The rows of a group lie close to one hidden flat surface of 9 dimensions, which passes through zero. Surfaces can cross.
(in the rows, 128 means zero)
Some rows, each with its group after it:
[147 210 114 139  80  88 143 125 136 103 164 104 161] | Vugos
[127  65 111 177 146 106 133 145 141 169  90 180 134] | Vugos
[132  44 169 132 146  97  96 132  98 145 117 135 107] | Nale
[123  76 122 191  99 127  83 160 149 104 144  86 143] | fem
[144  91  83 139 147 157 116 143 124 120  79 169 175] | Nale
[158  79  97 133 146 157 158 100 125 176 116 168  98] | fem
[127 106 154 110 125 119 108 116 137 125 176 129 136] | Kisu
[105 126 181 109 149  78  95 131 160 127 162 140 168] | Kisu
[131 114  91 142 133 140 142  87 159 146  87 108 106] | fem
[126  83 144 154  80 142 138 137 120 102 122  77  84] | Tise
[112 155 161 127 167 140 144 183 123 129  95 152 148] | Nale
[109 135 108 140 148 123 148  60 131 142  75 113 108] | Vugos
[ 78  66 145 182 126 124 129 128 191 128  85 110 121] | Nale
[144 123 168 153 179  86 114 147  90 153  94 120 134] | peped
[118  84 156 184 133  90 128 130 141 133 111 132 151] | vaku
[135 182 121 165 124 150 140 179 114 119 144 122 141] | Kisu
[142 138 149  64 138 158  99 196 104 117 146 131 120] | Kisu
[116 144 102 103 112 109 172 119  81 153  85 184  85] | vaku
[136  85 134 120 113 145 122 162 110 153 193 173  96] | bibi
[108 144 109 139 137 163 139  75 113 127 165 148 135] | Tise
[136 100 141 153 154 138 122 183  95 139 116 165 146] | Nale
[129 142 112  95 105  59 124  64 158 140 155 152 150] | Kisu
[121 168 105 173 102 133 122 141 149 114 158  89 128] | Nale
[121 132  80  77 104 139  93 124 168 114 109  96 104] | Kisu
[ 70 166 158 135 128 118 185 107 187 139 104 131 116] | Nale
[121  82 146 116 159 182 114 107 171 149 162 108  95] | Tise
[ 89 134 144 193 131  95 135 160 142 128 101 135 147] | vaku
[ 87 129  93 156 103 149 128 158 118 144 174 181 104] | vaku
[128 120  82 181  54 139 128 179 126 100 142 114 119] | Tise
[125 196 161  73 166 139 153 151 133 164 161 156 106] | bibi
[137 148 117 165 124 116 176  69 113 144 138 146 136] | Kisu
[156 165 180 112 133  65 172 104 115 159 146 139 127] | peped
[104  57 170  94 143 103 129  74 108 135  91 142 103] | Vugos
[129 123 153 158  59  99 159 141 133  88 138 110 150] | peped
[119 108 100 131 198 178 167  71 179 197  86 162  94] | fem
[109 103 113 163 131 131 132 126 137 144 112 140 116] | Vugos
[ 84 123 126 145 159 107 100  94 119 106  83 133 173] | Tise
[170 136  76 115 107  76 124 126 119 144 121 173 157] | Vugos
[120 125 164 116 113 157 157 157 130 115 155 140 126] | peped
[174 127 143 107 121 124 122 161 124 133 143 107 118] | Tise
[115 147 147  41 135 163 100 126 129  99 136  97 109] | fem
[119  90 173 133 175 120 125  71 127 134 124 129 151] | Kisu
[133 100 113  79 127 167  84 144 144 122 173 138 125] | fem
[157  73 133 161  97 108 163 105  82 145 148 165 117] | Nale
[202 118 148 143 155 119 158 126 172 163 150 142 176] | vaku
[121 146 169 166 161 103 125 170 104 128  91 113 144] | peped
[ 91  92 170 127 111 131 154 119 123 123 106 102  69] | Kisu
[102 111 111 144  66 111 186  71  98  96  94 164 140] | peped
[104 137 138 112 198 153 143 120 129 140  41 137 130] | Kisu
[128 147 117 154 147 150 140 200 100 154 133 181 128] | Vugos
[162 181 153 117 154 150 132 153 131 127 181 127 166] | vaku
[144  87 186 121 151  96 150 132 127 159 102 133 106] | Tise
[149 126 116 112 172 135 112 112 105 166 135 142 109] | peped
[124  98 171 160 149 151 191 132 112 159 109 148  91] | vaku
[177 163 109 114 134 128 127 135 160 141 173 143 170] | vaku
[108 120 124 200 147 143 176 156 110 135  78 190 165] | bibi
[ 80 115 141 141 137 119 118 172 102 125  78 145 111] | vaku
[104 194 125 143  97 100 172 103 141 129 130 115 115] | Kisu
[178 145 114 118 126 151 133 138  99 127 152 124 134] | bibi
[134 158  92 106 146 146 150 184 155 175 117 197 122] | vaku
[ 85 125 171  94 150 141 141  64  93 130 166 155 107] | vaku
[145 115  70 165 102 117 103 112 121 124 161 151 160] | Tise
[118  77 138 137 128 173 137  91 135 136 162 117  91] | Tise
[140 146 143 151 114  47 126 148 154 117 101 126 189] | Vugos
[ 91 136 146  88 154 114 103 154 101  90  43 130 154] | Tise
[134 119 183 164 173  97 115 155 108 141 103  96 127] | peped
[ 78 107 129 100 125 125 103 158 180 133 134 160 124] | fem
[ 87 171  84 100 135 165 139 119 191 157 157 165 107] | Vugos
[134 108 159  64 103 174 129 151 114  81 145 124 134] | peped
[155 131  91  90 117 115  96 145 131 136 168 174 155] | fem
[105  78 119 143 140 167  88 134 166 154 179 119  83] | Nale
[121 115 160 189 105 119 148 194  79 128 162 160 127] | bibi
[124 160 121 128  95  96 105 136 134 101 163 117 158] | fem
[122 140 146 101 120  83 128 127 139 157 161 144 103] | bibi
[ 76  66 127 146 133 162 110 132  96 129 106 129  70] | Vugos
[ 90 156 180 130 155 159 169  99 119 122 120 106 103] | peped
[142 127 119  90  93 168 131 162 146 112 178 145 133] | peped
[120 170 134 165 114 131 118 200 126 115 154 113 139] | bibi
[ 74 196  82 102 119 175 144  89 174 118 144 128 113] | Tise
[153 203  88 123 143 129 136 157 138 129 107 140 172] | bibi
[100 157  82  98  82 141 147  81 177 125 136 107  84] | fem
[103 115 143  90 108 146 164 136 192 128 113 145 117] | Nale
[ 78 172 185 154 176 150 131 155 131 123 122  88 113] | Nale
[132  99 141  56 175 149 123  74 142 147  97 132 111] | bibi
[142  75 123  86 143 171  72 157 134 115 128 109 122] | fem
[116 115 111 138 103 118 148 123 106 133 146 183 129] | bibi
[ 99  99 112 138  94 169  83 150 119  78 145 102 132] | bibi
[169  82 149 124 162  91 161  79 169 171 104 165 162] | Vugos

New rows, each followed by its group:
[136 186 102  74 115 128 160 114  89 126  88 130  91] | vaku
[174  98 132 158 136 159 124 152 109 125 128 101 133] | bibi
[122 171 101  97 118  70 163 110 167 153  94 186 151] | Nale
[ 92 134 160 169 150 118 125 148 133 100  46  69 133] | Kisu
[146 123 121 147 131 113 137 111 178 167 144 108 106] | bibi
[ 70 164 109  44  85 182 143 116 110  69  77 103  83] | Tise
[ 77  95 154 180 129  81 113 138 124 119  86 130 140] | vaku
[120  79 119 149 143 176 126  97 169 140 131 103 103] | Vugos
[124  62 154 139 106 117 163 162 126 144 132 202 134] | peped
[158 123 158 150 144 160 157 135 144 141 151 112 129] | vaku
[134 133 115  72  97  92 130 140 115 130  99 144 103] | Kisu
[110 126 140 145 111 118 159 107  95 116  82 100  91] | vaku
[167 188 146  80 155 126 113 133  87 125 144 102 130] | peped
[131 178 137  99 118 164 161 102 109 115 164 119 112] | peped
[ 47 154 132  85 139  93 101 111  80 120 131 193 129] | vaku
[165 141 137 109 101 146 143 134  82 128 209 147 119] | Kisu
[125 106 122 173 117 107 123  98 138 118 116 101 142] | Kisu
[150 116 158 105 163 127  74 174 189 154 163  87 118] | peped
[ 78 147 106  89  95  77  95 119 174 109 117 128 134] | Vugos
[139  74 108  99 150 157 134  92 195 177 154 171 114] | vaku
[156  92 129  73 137 108 117 111 124 158 138 160 111] | bibi
[111 108 167 119 154 110 153  76 178 144 108 126 136] | Vugos
[104 157 164 134 169 136 131 142 174 128 104 102 146] | vaku
[151  45 122 114  98 121  91 152 144 119 136 135 136] | peped
[151  74 127 143 111  89 114 183 119 144 124 170 139] | Nale
[121 171 110 122 138 167 166 144 192 181 185 161  95] | Tise
[142 189  91 180 147 164 171 172 108 145 107 156 141] | Kisu
[165 130  74 104 130  96 123 131 189 158  90 151 151] | vaku
[137 109 155 175 101 124 135 100 111  92 123  49 121] | vaku
[177 189  99  83 123  89  97 132 144 121 126  89 150] | bibi
[ 77 178 112  78 142 157 112 145 125 118 107 128 101] | vaku
[ 68 118  83 192 107 149 117 117 172 104  92 101 131] | peped
[105  89 151 162 156 120 132 137 133 137  75 135 129] | Kisu
[112  77 126 152 117  77 142  63 121 138  90 149 131] | Tise
[110 169  86 129  86 166 113 164 153  77 132 105 154] | peped
[170 130 111 118 132 102 139 161 113 158 132 193 153] | vaku
[ 97 142 121 123 171 127 150  88 152 144  52 136 128] | Kisu
[104  72 101 188 107 136 121 120 139 122 113 122 122] | peped
[136 171 148  93 137  74 154 131  98 143 116 178 148] | Kisu
[111  91 141 102 142 125 101 123 202 145 131 115 116] | peped
[123  93 109 139 151 131  75  94 159 133 117  69 106] | peped
[123 144 118 143  95  97 115 133  89  86  77  76 119] | vaku
[ 77 139 120 119 129  70 146  63 149 138  68 144 120] | vaku
[132  99  81 136 160 172  83 138 178 139 136 140 156] | Kisu
[101  68 152 153 167 159 124 120  58 125 126 190 148] | Tise
[103 105 134 107 126 144  96 113  76  69  80 103 140] | Tise
[ 96  99 136 156 145  90 113  69  97 105  79 131 166] | Tise
[127 138  97 134 153 118 112 104 136 153 118 128 120] | peped
[140 116 142  63 106  61 139 114 167 135 110 170 155] | peped
[142  95  60 107 162 185  98 104  82 154 127 174 103] | peped
[144 161  84 143  62 168 165 141 166 103 163 118 136] | Nale
[ 68 117 176 115 169 182 165 103 169 125  84 119 111] | Nale
[174  85 124 136 161 158 113 167 116 135 101 130 145] | bibi
[ 82 142  81 112 112 143 114 117 180 137 146 140 103] | Vugos
[119 141  63 122 165 123  85  93 151 160 131 154 137] | Nale
[139  79 102 146  75  52 158  48 140 121  77 136 146] | Nale
[ 92 112 132 169 108 131 117 131 170 102 110  80 131] | peped
[140 114  91 171  76 114  90 124 149 129 194  86 104] | Nale
[116 116 124 187  85  61 150  74 155 141 154 137 140] | Kisu
[103  90 135 154 114 170 116 127 162 123 164  96  97] | Kisu
[110 114 162 100 145 137 123 217 137 120  99 180 161] | peped
[108  88  93 131 151 195 109 116 181 142 122 120 107] | Kisu
[111  97 102 171 136 138  94 119 156 129 143 133 149] | Tise
[ 87 140  83 163 115 149 108 153 151 110 123 139 147] | Tise
[128 102 150 149 186 129 106 125  70 134  97 136 141] | Nale
[167 115 160 168 122 123 124 123 115 142 187  74  99] | peped
[ 64 136 145 108 129 140 158  85  83 134 136 163  82] | vaku
[124 166 120 128 113 115 124 140 112 103  95  95 126] | vaku
[110 141 106 112 134 113 134 128 136 132  93 169 148] | peped
[137 123 128 148 118 135 156  93 102 131 143 132 120] | Nale
[166  81 137  80 106 123  99  96  92 147 207 120  73] | Nale
[ 99 139 172 101 175 117 160 116 125 135  64 157 140] | Nale
[132 126 181 107 150  91 169  77 101 154 117 137 101] | bibi
[126 117 132 138 143  95 134 143 153 162 121 167 135] | peped
[182  84  99  80 125 131 108 128 123 145 140 159 132] | vaku
[113 148 152 124 149 145 138  89 169 120 117  75 124] | vaku
[141  86 111 174  66 145 152  89 105 109 168 112 107] | peped
[191 118 125 118 124  88  98 142 120 117 130 122 181] | vaku
[ 89 132 137 142 127 187 120 164 181 126 175 111 110] | Vugos
[120 163 135 102 194 192 129 160 126 135 110 139 135] | Kisu
[ 95 127 124 123  99 107 138 184 149 137  95 143  91] | Kisu
[125  74 153 178  88 111 132 114  94 106 138  97 110] | Vugos
[127 121 112 168 115 130 154 135 131 139 132 157 136] | Nale
[115 121 177 114 119 139 154 178  93 134 142 144  87] | Kisu
[109 139 141 130 168 203 124  91 102 118 182 124 131] | Tise
[142  91 149 176 119  85 158 144  74 158 158 209 146] | vaku
[149 111  62 116 130 152  75 137 172 129 142 132 152] | Kisu
[186 184  79 118  96 144 190 148 110 150 111 136  96] | vaku
[163 146  92 129 156 157 114 184 130 153 144 164 151] | fem
[142  48 110  92 116 162  87 102 149 114 133 106 109] | Nale
[106 192 117  84 189 138 127 124 137 140  65 134 132] | Vugos
[ 53 161 127 103 141 131 125 161  92 127  93 171  99] | vaku
[ 77 156 151  28 113 112 130 100 142 111 124 137 100] | fem
[192 108 150 152 118  79 109 152  95 102 103  89 177] | vaku
[138 172 133 155 153 120 107 162  67 102  86  96 151] | peped
[106 132 130 143 127 158 139 205 158 135 141 175 142] | peped
[193 122 150 103 126  77 151 101 144 143 143 153 181] | Vugos
[108 100 151 102 120 108 106 158 126 124 142 165 137] | fem
[122 114 143 175  85 150 176 105  89 106 152 120 113] | peped
[138 129  93  78 129 122 123 163 116 148 116 208 140] | Tise
[134 104 122 110 129 111 117  61 132 119 109 106 131] | Kisu
[179 149  86 118 126  95  79 134 132 135 147 100 141] | peped
[104 144 117  75 105 124 104  80 118  95 127  91 105] | Vugos
[103 149 125 168 174 140  83 141 124 133 135  97 127] | Nale
[ 92  98 168 138 135  77 126 125  57 126 109 175 134] | vaku
[142 122 104  78 111 151 161 118 119 160 155 192  93] | Tise
[151  96 104 200 110 130 144 135  54 134 136 151 123] | peped
[ 74 176 156 141  83  91 141 179 160 110 127  91  99] | Kisu
[130 100 168 107 152  65 113 137 160 147  96 134 143] | peped
[128 186 103 127 173 171 117 105 158 124 141 111 165] | Kisu
[111  87 128  82 126 159  99 208 146 120  87 137 105] | Tise
[128 128  85 100 107 124 129  62 103 117 136 152 132] | Tise
